The rows are grouped in 4 different ways at once. Each group adds its own fixed numbers to the row, and there is some noise. The rows also spread widely along 12 directions, which tell nothing about the answers.
Known rows, each followed by its group in each grouping:
[-14.6   1.3 -11.6   7.1  22.7  17.4  -2.7  -4.2  -8.6 -11.1   0.6 -10.6
  11.4  16.8  19.8   8.6  23.3  -4.9  -1.6  -4.8  -2.7   4.9 -20.3   8.1
  -1.6  29.7 -11.7   1.5  36.8  25.9  21.6  11.1 -20.8 -29.9  -4.1 -10.7] : F R C Z953
[-38.1  24.8  -4.3   3.0   9.3  -6.7  -4.7 -22.5 -24.6  -6.1  12.8   3.6
  -1.9   3.9 -23.4  19.2  -8.4  -8.0  -9.1 -11.8   0.3   7.2   0.0   3.4
  -0.3  -6.2 -14.4  11.9  24.6  -7.6   7.2  -5.3  31.7  -1.9  12.8 -13.9] : H R V Z81
[-35.3  23.0   4.7   7.1   8.3 -20.0  -1.4  15.1  22.7 -17.5  10.2  -9.3
  -8.4  11.3  13.9  -3.3  16.0 -18.7   7.4  12.5 -23.8  26.5 -17.5  -5.1
 -14.8   1.0 -16.3  15.2  12.0 -11.6  13.0  -2.3  15.3 -16.0   8.7   2.3] : F J Z Z65
[-31.4  -0.1  -5.7   9.0   5.9  25.5   8.6 -15.4   5.0 -21.6  -9.9  -8.1
  10.8   0.7  15.0  27.5  27.4  17.3 -32.1 -13.9  13.6 -12.5  -7.4 -13.4
 -18.0  33.4  -2.1  12.7  46.0  38.2  35.9   1.0 -22.2 -40.0  -6.8  -7.6] : H W C Z81
[ 16.1  -7.5  16.7 -16.8 -15.0   2.2   8.3 -16.7  20.0   2.0 -16.1  -8.6
  -0.4  37.7   3.3 -13.8  10.6  24.0 -20.5  -9.0  11.5 -32.6  10.0 -19.7
  -7.0  -3.7  -1.9 -26.8  -5.9  15.1 -11.3  -1.0  -6.8  41.7  -3.4  14.7] : M W V Z65
[-40.3  33.6 -33.0  29.3  12.6  31.3   7.6  -5.8  15.8 -16.6  10.1   1.8
   4.1 -37.0  21.8  -8.1  10.6  10.2  -5.1  14.7   5.8   1.8 -38.6 -22.1
 -28.2   1.6 -15.3  11.5  35.5   1.9  21.6 -15.8 -26.2 -20.8   3.1  -8.3] : K J Z Z953
[ -5.0  24.3  -8.0   5.5   8.6  33.1 -10.1 -17.6   1.7 -15.7   6.9  17.5
   9.9 -27.7  19.8 -11.2   0.9  -1.6 -25.3  -8.3  35.7  -3.8  -9.1  -7.7
  -4.4   3.5 -11.7   6.0  38.9  18.9  11.3 -17.6  -7.6   1.1  -4.5   0.2] : K J Z Z81
[ -3.5  -1.1  12.8 -28.3  25.1  -0.6 -22.7 -10.6   6.2  -5.1  -1.1  -6.7
  27.6  19.4  20.0 -34.2  21.8 -24.5   3.4  -6.4 -13.0  11.4   0.6  28.5
   6.6 -22.8  -4.3   5.1  -9.7  35.8  31.0  20.3   7.7   4.7  26.9  25.8] : M R Z Z81
[ -4.4  -0.8  21.3  -7.0  30.2  -5.5   0.1 -15.8 -27.9  -1.7  14.8   3.3
   3.5  52.4 -24.8  -2.2   0.5 -23.1  11.9 -15.1  -9.0  12.5   9.1  23.3
  31.5 -10.0 -17.1  -0.8  -3.1   8.2  -8.9  28.6  26.3  -6.6   2.8   7.8] : X J C Z953
[ 11.0 -11.2 -26.4  20.3  11.5   1.7  25.0  -0.5  24.9  37.5  14.2 -23.4
   5.9  -6.3   7.7  41.1   4.8   8.0 -21.7 -24.7  13.8 -13.3  -8.1  -5.6
 -28.4   0.7 -22.3  22.7  18.2  -5.0  23.3  16.4   3.8   4.8  17.5  -5.0] : X W Z Z65
[ 10.8 -22.5 -26.4   6.4  15.5 -22.0   9.0   0.7  24.3  38.3 -15.0 -29.6
  21.9  27.5   9.2  22.3  11.2   9.8   3.4  11.8 -24.3 -36.4 -31.7   8.2
 -14.7 -13.7   8.8 -14.9   1.6  15.8  21.1  35.6 -23.0   0.9   5.9  -2.5] : K R V Z953
[-29.5  11.8  -0.2 -22.2  17.7  -8.3  -7.4   3.0 -10.8 -10.8  13.3  -1.1
   9.1   3.8  14.2  -3.7   1.5 -14.2  17.0  23.4 -11.6  33.5   0.5  -7.0
   2.4 -14.5 -12.5 -14.0   1.9  -9.2   3.5   1.1 -10.8   7.6  12.2   5.7] : H W V Z81
[-17.9  54.4 -16.1  32.6   8.9  23.1  -1.0 -30.2 -11.9  -2.8  28.0  24.2
  -4.2   3.6 -23.7  -0.9 -12.8  -7.7   2.4  -8.7  23.2  -1.2 -29.6 -10.8
   3.1   7.5 -28.6  -8.2  37.9 -19.1  -9.4 -22.5  15.4  14.5   1.0 -15.8] : F R Z Z65
[ 17.8 -13.4 -15.7  16.7  26.9  19.2   0.6   2.2   7.6   9.2   1.6  -1.1
  14.9 -21.1   1.8 -29.7 -12.4  -3.4  -4.4   6.4  27.8 -11.0 -11.3  -5.8
  -2.4 -41.3 -23.9 -22.4  10.0   2.1 -10.7   8.9 -13.0  19.8   5.1  -1.5] : K W C Z65
[-11.1  28.0  23.2  -9.8 -15.5  -7.0  20.9  -2.9   6.4 -10.0   9.1   1.1
 -30.9  36.6  -5.9   4.3   9.0   6.2  -3.4  -8.1  -1.5  -1.4  -0.1 -27.4
  -9.7  26.6 -14.4  -4.5  23.7 -18.8 -29.6 -27.6  14.6  30.0 -14.5   4.6] : H R V Z953
[-31.4  37.2  -7.8   6.5   2.6   7.8   2.7   0.7  -0.2 -15.4  15.8   5.0
 -11.1 -13.5  16.9  -6.0  -5.0  -2.1   9.0  22.5   3.5  25.6 -11.2 -19.9
  -9.8   2.1 -19.7  -3.3  21.5 -19.6  -7.3 -24.2 -16.2   8.7   2.4  -3.2] : F J V Z953
[-51.8   5.8   5.4 -34.5   3.1  -6.4   1.7   5.1  -9.0 -19.3   8.6 -15.4
   4.2  13.4  34.0  25.2  19.1   7.7   8.3  24.9 -18.2  27.5  14.5  -8.0
 -17.9  16.3  -6.5   0.5  14.7   6.3  12.0  -2.1 -34.7 -20.8   9.6   6.6] : H R Z Z953
[-22.9  14.1  -8.2 -31.3   8.5  15.6  -3.1  -6.6  -8.4 -15.2  16.0 -15.3
   6.1  -0.6  36.7 -14.5  13.6   0.1  -2.9   4.5  -5.8  18.5   7.7 -10.7
 -16.7  -3.5 -17.5   1.3   7.9   3.3  15.8  -3.5 -14.3  21.1  21.8   8.9] : K R V Z65
[-10.6   5.1  19.2 -17.9  17.5 -17.4 -27.0  15.9  -0.7 -15.1  11.3   3.3
   4.2 -10.6  18.4 -12.2  -9.3 -38.6  -3.2   6.8   6.3  43.5  19.2  19.8
   6.3 -21.3 -21.2  14.1  10.8  -3.2   0.1  -1.1  25.1  -5.1  14.0   8.4] : F J Z Z65
[ 15.6  -3.9  19.1   0.7  18.0 -25.0   6.3   7.1  34.0  38.2   9.6  -8.5
  20.5  42.1  -0.5  27.8   5.2 -23.6  11.2  15.6   5.0  -4.2  -1.9  19.6
   3.8  -9.8  -1.5 -13.6   6.8  18.2  -0.9  27.4 -12.9  -5.2   3.1  28.0] : F R Z Z65
[-16.9   1.9  -5.3   0.4  31.1   7.1 -13.3 -17.8 -34.7 -14.2   8.1   2.2
  18.0  43.8  -4.5  14.3  11.0 -15.4   8.8  -6.4  -9.0  12.6 -16.2  10.0
  24.2  22.7 -12.9 -19.7  23.5  11.3  14.2  24.2  -1.3 -25.5  -3.4 -18.0] : F W C Z65
[ -5.6   7.7  28.2  24.0  15.2  26.8  39.6  -0.9  58.5  -3.2   2.2 -10.8
   3.6  18.8  -1.7 -36.8  37.7   3.6  -7.9  -8.6   6.5 -13.5 -19.5 -15.7
 -21.6 -10.5 -15.4   6.9   4.4  36.2   6.4   8.4  -4.5  -1.8   4.1  48.7] : M W Z Z81
[ 15.3 -35.3  19.3   7.1   8.9  15.1  29.0  -2.3  27.8   3.6 -25.8 -24.2
  -1.4  24.4  -9.5 -35.4  19.8  24.4 -20.3 -15.7   4.9 -39.8  -5.7 -14.6
 -12.9 -25.1 -12.3 -10.6  -6.7  23.2 -14.3  21.9  -5.2  17.8  -3.5  18.8] : H W V Z953
[ 17.9   8.2  18.5 -10.3   6.6  15.0   9.7 -17.6  30.8  24.1   8.4   4.5
  17.1   3.4  12.0 -11.4   5.2  -3.4 -10.1  -7.6  29.6 -14.5   1.4   1.9
  -4.4 -18.4  -7.8  -3.1   4.5  28.7   5.9   5.5 -20.1  19.6   9.6  36.5] : H J V Z953
[-44.1  -7.9 -13.3  27.4  28.6  37.6  43.1 -12.9  -1.9  10.2  18.2 -16.4
  18.2 -17.6 -14.8  20.4  -0.9  27.3  -6.0  14.6  17.8 -10.0   1.2 -12.3
 -24.7 -31.1 -22.7  -1.8   7.7  17.8   6.1  26.3 -34.5 -25.9  17.3  16.8] : K W Z Z953
[-11.3   4.5   3.3 -18.7  30.7  27.2   1.4 -14.4 -19.9  -6.6  19.4  -8.7
  12.0  12.2  14.0 -28.6  18.5 -13.8   8.0 -16.6  -3.6  20.6  -5.2   9.1
   4.9  -3.9 -28.2   5.8   7.4  15.2  10.6  15.3  -5.5   7.7  19.9  15.1] : H R V Z953
[-43.6  18.9   7.3  38.4  27.5  31.3  21.8 -32.6 -10.9  -9.1  18.0  -0.9
   7.6  30.2 -45.5   6.0   8.7   0.8  -4.8 -10.1  10.0 -13.0 -14.3   5.8
   2.6  -6.7 -25.9   2.2  23.2  20.8   1.1  22.9  10.0 -36.9   7.7   7.4] : F R Z Z65
[-15.8  -2.1  15.5 -42.0  -1.7 -22.8  -8.9  -4.1  16.3   1.0  -6.9 -12.2
  11.5  33.3  33.2  -7.8  20.1   0.9  12.3  18.8 -24.6   2.2   6.9  -1.6
  -6.9 -11.2   6.0 -12.0 -18.7  14.7  21.8  11.1 -24.9  13.5  16.5  23.5] : H J C Z953
[ -2.7 -41.8 -21.8  10.7  29.9  18.1  22.1  -3.7  -8.1   5.2 -12.9 -37.5
  12.7   7.9  -1.0  -7.3  14.0  20.8 -14.0 -19.0 -14.4 -24.6 -15.1  -1.6
 -15.5 -19.6 -19.5   1.2  -1.4  13.9  13.8  42.6  -2.8  -3.7  12.4  -6.6] : K W V Z953

New rows. What belongs after each?
[ 10.5 -30.6  -7.6   4.7  20.3 -36.0  10.8  20.9  41.0  30.0 -14.3 -28.9
  22.2  25.5  10.9  30.2  16.7  -6.7  -0.3  12.5 -25.9 -17.2 -20.0   7.3
 -14.5 -13.2   9.1  -2.4   0.1  16.0  23.2  39.7  -7.0 -14.1   2.6   9.8] : K W Z Z81
[  1.7 -35.5 -10.5  22.8  26.9   6.3  -1.5  -0.6  -7.1 -12.8 -30.1 -14.7
   9.9  11.4 -11.8  -2.5  13.0   4.3 -23.2 -18.5  -0.2 -22.9 -28.0   5.3
   6.4   2.1  -6.0  -2.8  30.9  22.9   5.1  26.9   5.3 -31.0 -17.3 -25.0] : H W V Z81
[ 10.9 -38.3  -9.2 -17.8  14.1 -20.2  -2.4  22.6  -1.3   2.1 -13.1 -24.1
   7.5  15.5  23.4   4.1  -1.1   3.8   1.8  18.2  -9.2  -1.7   7.1  -5.9
  -5.4 -18.0  -8.6 -26.1  -1.7  -7.4  -9.2  18.4 -17.9  15.3  -2.6  -9.9] : K W C Z65
[  5.4 -17.2   8.8   5.0  23.8 -10.2 -18.7 -28.1 -17.4  11.8 -16.0   0.3
  18.4  31.1 -34.8  -5.8 -13.3 -12.2 -12.2 -16.1   0.3 -23.5  -2.4  35.0
  25.3 -33.6  -3.1  -6.5  -5.5  23.8   3.5  37.6  29.8  -7.1   8.6  -3.5] : F J V Z953
[ -5.8  -3.1 -25.0  26.4  17.4   9.3  13.3   4.1  11.0   4.1  -7.0 -13.2
   1.7   1.2   6.5  -5.7  11.0   9.8   4.8   9.5  -2.9 -15.7 -39.8 -12.1
 -12.5   2.5 -13.1 -13.3  28.0  -1.0  -3.7   3.3 -29.0  -6.5 -11.4 -15.7] : H R V Z953
[  8.5 -19.7  -9.3   3.6   9.2  10.7 -10.9   5.6  18.0  -1.8 -19.0 -17.4
  10.4 -17.6  21.2 -25.9   1.1   5.3 -21.6   8.5  20.3 -15.1  -1.3   1.9
 -14.8 -26.9 -11.6  -7.3  16.3  18.6   1.2   3.2 -21.5   8.0   6.4  -2.9] : F R V Z65
[ -9.4  12.5   1.5  33.9  20.2 -10.6  15.9  10.5   5.1  12.5  17.3   4.2
 -12.2 -10.8 -32.7   8.4 -20.8 -18.9   0.6   4.5  17.0  12.6  -5.0   9.1
  -0.1 -21.9 -25.6   5.7  25.4 -15.7 -34.9  -8.6  27.3  -1.1  -5.1  -1.9] : M R V Z953
[ -6.8 -17.1  11.7  27.7  15.3  -6.4  41.5   6.0  20.1  18.2   5.1 -14.4
   1.3  42.3 -23.3  44.1   9.5  10.7  -2.0   5.2   9.0 -20.9  -7.5 -14.1
  -6.0   7.6 -11.7 -18.0  22.5   8.4 -15.5  24.2 -19.2 -24.5 -18.6   8.5] : H W C Z65
[-17.0  17.2 -17.0  39.5  15.6   6.1  30.9   5.3  -3.7   5.0  22.2  -7.5
 -20.8  -5.4 -21.7   5.8 -11.4   5.3   4.7   2.6   8.6   5.0 -13.9 -19.7
 -15.5 -13.6 -33.9   3.9  22.2 -33.0 -29.6 -10.9   8.1  12.5  -0.3 -11.9] : X R Z Z81
[-24.4 -12.3   7.4 -18.0  15.0   7.4  -3.9   5.7 -29.2 -29.1  -4.5 -12.9
  -0.9  24.6  13.7  11.0  11.0   1.0  -5.5  13.9  -3.7  20.4  17.4   6.1
   8.5  15.9  -7.5  -6.1  28.7  17.4 -12.8   6.8 -22.3 -31.2 -17.7 -10.1] : X R V Z953
[ 10.0 -18.0  -5.3  16.4  25.2   2.8  -8.5  -7.6 -24.7 -16.4 -15.9  -8.7
  -2.7  27.0 -10.4 -20.6   4.5  -3.8  -7.2 -26.3  -7.9 -11.9 -20.7   6.6
  16.8   3.5 -21.4  -4.7  17.1   2.7  -2.9  20.7  24.4   0.0 -10.1 -27.1] : F J C Z81
[ -4.1 -21.2  50.5 -28.4  12.3  -9.2  17.0  -5.6   4.7   7.8   2.9  -7.9
  16.3  56.9 -18.9  29.7   4.9  -5.8 -15.7   3.2  11.4  -7.6  42.2  11.6
  13.1 -14.9   3.4 -16.8  -1.3  37.2 -15.4  33.8   2.5 -12.1  -4.4  40.5] : K W V Z65
[  0.1  22.4  22.4   3.1 -11.5  -5.4  10.0  -6.1  36.8  -3.3  -7.0  -0.2
 -16.9  16.4 -10.8  -6.5  13.6  -3.2 -29.9 -17.3   4.9 -23.7  -4.4  -7.3
 -18.5   2.8   1.1  17.6  27.3  14.5  -2.3 -19.0  36.7  12.8  -5.6  16.0] : K R V Z953
[-19.7  16.9 -16.5 -18.5  17.3  -0.9  -7.2   6.3 -17.1 -19.4  19.4 -16.1
  -1.5   2.2  39.4  10.4  21.0 -20.8  -0.2 -18.7 -25.8  47.7 -13.9  -7.4
  -9.5  37.3 -25.6  27.8  26.1 -14.4  37.0  -2.9  18.6   1.8  18.5 -15.6] : F W V Z81
[-18.5  33.1  17.2   5.2  15.2  37.7  21.9 -26.4   8.8  -4.8  28.1   2.2
   5.2  15.8   7.5 -21.6  21.8  -6.6   1.0 -20.9  11.2   8.3  -7.8  -5.6
  -6.8   5.8 -28.1  15.4   8.3  23.4  21.7   3.4  -3.3   4.7  19.8  33.3] : F J C Z953
[ 13.6 -17.2  10.8  -5.9   4.3   3.5 -20.5   1.2   4.7 -24.3 -28.6  -4.5
  -6.5   4.4  11.5 -29.8  12.4  -4.0 -32.0 -27.7   6.5 -10.1  -2.6   3.8
  -2.1   6.3  -7.7  10.7  24.0  20.9   7.9  -4.2  27.0   1.7  -5.6 -12.3] : F W C Z953
[-18.8  -2.1  -5.8  13.8  12.1 -16.0 -15.0   6.1   3.4  -9.9 -13.0   4.2
   1.3 -11.7  -9.4 -11.0 -18.2  -2.1  -0.9  33.1   6.7   0.2  -0.2   1.7
   2.1 -43.6  -3.0 -10.6   7.7  -4.0 -16.1  -1.7  -5.6  -9.7  -5.8 -12.2] : X J Z Z81
[ 21.7  32.3  11.6   1.4   5.1  -2.7  -2.8 -31.9   4.5  28.4  19.2  33.4
  14.9  28.2 -21.4  31.5 -12.6 -17.0  -2.2 -12.9  32.9 -14.4 -10.2  -2.2
  19.7   9.6  -1.1 -21.5  25.3   3.1  -6.8  -6.2   9.1  22.5  -8.7   9.1] : H W Z Z81
[-46.6  26.1  -5.9  -3.5  13.0  16.7 -18.0  -7.4  -3.5 -38.7   8.6   6.4
   7.3 -15.2  16.2 -22.5  12.6  -8.7  -4.7   7.0  -1.2  29.4  -7.9  -6.2
  -7.1  -3.3 -17.2   5.9  18.6   8.5  21.0 -15.6   3.7 -16.7  13.4  -3.4] : M W Z Z65
[-23.2  23.4  15.1 -32.7   1.3 -19.8  -0.1   9.3  20.9  -4.0  15.1  -5.8
   4.8   7.0  33.2   5.3   9.9 -14.7   6.0  26.4 -11.3  27.7  13.5  -8.0
 -13.2  -9.7  -0.5   3.7   1.4   4.0  12.3  -5.6 -10.7  12.8  12.7  29.6] : K J V Z81
[  7.6  19.2  13.0  19.6  11.3   3.4   9.3  17.5  61.3  -0.4  -1.0  -2.1
   0.9  10.4  18.0 -25.6  30.9 -18.4   1.6  15.0   3.1   1.9 -33.7  -1.9
 -10.7   7.9  -0.9  -0.6  30.2  26.9  -3.1 -12.0 -17.2 -10.7 -16.3  25.9] : M R V Z953
[ -5.1  -3.6   6.0   3.5   9.0  -3.4   6.5 -29.0  -3.5  21.4   0.1   3.0
  17.2  27.7 -25.6  37.9  -5.5   3.8 -17.0 -14.5  15.8 -22.0   8.0  15.1
   8.4  -2.9   2.9  -7.7  10.8  26.7   6.2  19.3   9.3  -6.7   2.4   5.8] : M W V Z953
[-22.8  34.0   6.0  11.3   3.3  20.0  10.2 -16.0  -2.1 -19.4  14.4   8.6
 -14.0   1.9  -4.5   0.4  10.4  -0.5 -15.0 -20.5  18.2   1.5  -7.3 -17.1
 -10.1  22.0 -20.1  14.2  44.1   2.6   1.5 -26.6  12.5   3.2  -3.1  -2.4] : H R C Z81
[ 15.2 -19.2 -16.9  25.8  12.6  -1.6   4.6  21.4  44.2   9.2 -20.5 -15.5
   3.0 -43.8  12.2 -28.9   1.7   0.5 -21.9   0.7  16.9 -15.1 -23.1 -11.2
 -27.2 -37.3 -13.6  10.2  18.3   2.7   4.6  -3.4  -1.1   9.3   5.0  -3.4] : H W V Z81
[-12.9  23.4 -20.7  -4.9   3.9  21.3   2.3  -4.6  -2.9  -2.9  22.5 -11.6
  -0.1 -16.3  36.5   4.5   5.1   0.9  -5.2  -4.2  13.3  19.6  -4.4 -14.3
 -20.9  15.3 -28.8   7.1  29.3  -9.1  13.4 -16.2 -19.6  19.9  17.0  -6.9] : F R V Z65
[-12.8   5.5  14.7  22.1  12.4   3.0  34.5   2.2  52.0   7.2  -0.4 -18.8
  -4.0  31.5 -14.2 -18.3  29.8   2.3   2.0   7.4 -14.5 -12.7 -21.2 -12.8
 -17.7 -18.7  -5.0   4.4  -1.6  17.5   2.2  14.2  -3.9  -9.4   3.1  31.9] : X W V Z953
[ 15.8 -11.2  -9.1   3.2  21.6 -41.0  -7.3  10.5  20.4  34.0  -2.8 -10.1
  11.8  19.7   0.8  18.3  -0.2 -24.5  12.8   6.5 -14.1  -6.5 -23.0  21.1
   1.7 -13.7  -0.9  -5.3   9.9  -1.7   9.3  17.2   5.7   0.0   4.4  -5.4] : H R C Z953
[-28.4   6.2  20.6 -25.8  -0.5  17.9  10.1 -41.4   1.8  -4.1   1.0 -11.4
   8.7  26.3   2.8  -9.6  24.5  16.7 -22.6 -34.6  -3.6 -21.4  15.8  -0.5
 -14.7  -8.8  -8.6  21.0 -12.0  36.2  39.8  15.7  12.1   8.7  33.7  26.8] : H J C Z953
[ -9.6  39.1  -5.2 -10.3   3.4   0.8  -4.5  -4.7   9.7  -4.5  19.0   5.6
  -0.4  11.0  26.3 -16.0  12.9 -13.5  18.0  10.6  -3.6  17.8 -15.2 -11.5
  -5.1   9.4 -11.6 -10.4  14.2  -4.7   8.8 -23.0 -12.9  30.6   8.4   8.3] : M R C Z81
[-33.4  -1.9  17.1  16.7  27.3  36.7   8.3 -23.3 -22.2 -19.8   2.4  16.8
  15.5   3.9 -32.3  -6.3  -4.8   4.3  -6.7   9.9  33.8  -5.6   7.0   1.7
  16.5 -19.2 -12.6 -22.6  25.7  34.0 -17.6   9.7 -22.7 -37.2 -13.1   8.8] : H W C Z953
[ 27.7 -31.2   9.1  -0.4  -2.8  -1.5 -13.1   1.2  28.6 -10.0 -48.0 -14.5
   8.1  15.7  16.2 -16.7  18.8  10.4 -38.7 -11.3  11.0 -37.3  -7.4  -1.3
  -6.0   3.4  11.2  -6.3  23.7  41.1  11.3   7.3  -4.2  -2.1 -16.7  -5.2] : F W V Z81
[ -2.1  19.3  -0.5 -12.2   9.0   0.1   5.2 -23.8   8.4   5.1   9.2  -9.8
   5.7  43.9  13.7   6.9  34.6  -6.2  -3.1 -35.4 -20.9 -10.3 -27.2  -1.4
  -9.0  31.0  -7.9  16.3  14.6  12.5  38.0  10.7  16.3  10.9  14.2   7.6] : H R Z Z81
[ 13.5 -35.7  15.8   4.8  14.5  -1.7  28.2  22.9  23.9   5.1 -11.2 -24.7
   0.6  11.7  12.8  -4.3   8.5  11.3 -10.4  10.9  11.1 -16.3  11.6  -8.5
 -12.3 -21.1 -11.3 -10.1   4.6  17.8 -19.2  19.7 -23.0   4.2 -12.0  20.2] : K J C Z81
[ 28.9  24.6   2.4  21.5   2.6   2.5   8.7 -12.2  65.3  34.8   6.1   9.3
  18.8   0.5  14.5  10.8  14.3 -11.6 -14.9  -9.6  33.1 -25.0 -24.6   3.9
 -11.7   4.3   3.9   5.5  26.2  37.2  27.6  -5.9 -13.6   7.9  -1.6  28.4] : M J C Z81
[  4.2   3.6 -15.7  12.4  -5.6 -16.5  -4.0  15.9  13.5  -8.4  -7.2  -6.5
 -21.4  -3.2  15.2  -1.8  -6.5   4.2  -9.8   6.7   6.1  -1.6  -7.4 -18.5
 -12.5   1.3 -14.9  -2.5  26.3 -26.8 -16.2 -21.2   1.2  16.4 -13.7 -29.6] : X J C Z65
[ -4.1   8.0  21.2 -11.1  25.6   9.6  25.2  19.3   2.8  -3.5  32.4  -9.8
  -8.9  14.2  12.1  -5.3  12.2 -22.7   9.8  -1.5   1.1  45.9  10.6  -5.4
   0.1   3.9 -32.8  11.8   9.9  -6.8 -17.9   1.7   2.7   5.1   1.5  25.3] : X W V Z953
[ -3.8  -9.1  27.7   7.7 -10.3 -23.3  -4.5   4.9  31.8 -10.9 -33.8   5.8
  -6.5  14.9  -9.9   0.4   0.0   6.9 -24.8  15.1  16.5 -29.7   5.2  -7.3
  -1.8 -12.9  14.5 -13.0  22.2  21.7 -17.1 -10.0  -3.5 -10.8 -27.1   3.0] : H J C Z81
[-56.3  38.0   7.1  26.8  24.0  24.7   0.9 -18.9  14.8 -25.0  12.2   5.2
  15.6  12.1 -11.3 -21.0  21.1 -14.4   6.0  20.0  -4.0  12.5 -26.9   3.6
   1.6 -13.4  -9.9   0.8  19.6  29.7  23.4  10.9 -12.8 -46.8   9.3  18.6] : F J V Z65
[-25.2   2.5  -4.1  -1.8  -3.3  16.0  17.5  21.7  21.8 -15.2   6.8 -15.4
  -6.2 -47.2  43.1   4.4   6.6  16.2 -23.3   9.1  24.0  23.8  17.9 -27.4
 -40.4   1.1 -23.1  17.2  25.3   0.7   4.9 -27.6 -24.9   4.3   8.8   8.1] : M W Z Z81
[-19.7  -0.4  15.0 -13.0  31.8  49.2  -3.4 -30.2 -33.6 -31.2   4.5   5.7
  19.0  21.2   0.4 -37.3  16.6   1.0  -5.7 -12.5   9.1  -0.5   0.0   7.5
  19.8  -5.7 -18.5  -8.5   8.8  38.8   2.9  24.0 -10.8 -16.1  -0.1  16.1] : K J Z Z953
[  2.7  13.6 -16.6   1.1   2.6 -36.7 -30.3  -8.3   8.3   3.9 -16.0  -0.1
   4.5  18.5   5.0  -1.5  -2.1 -16.4   0.2   3.6 -23.3  -7.3 -30.7   7.9
   5.3  -6.4   5.7  -4.8   8.7  -8.7  21.2   2.1  23.1  13.8   4.6 -21.3] : F J V Z81
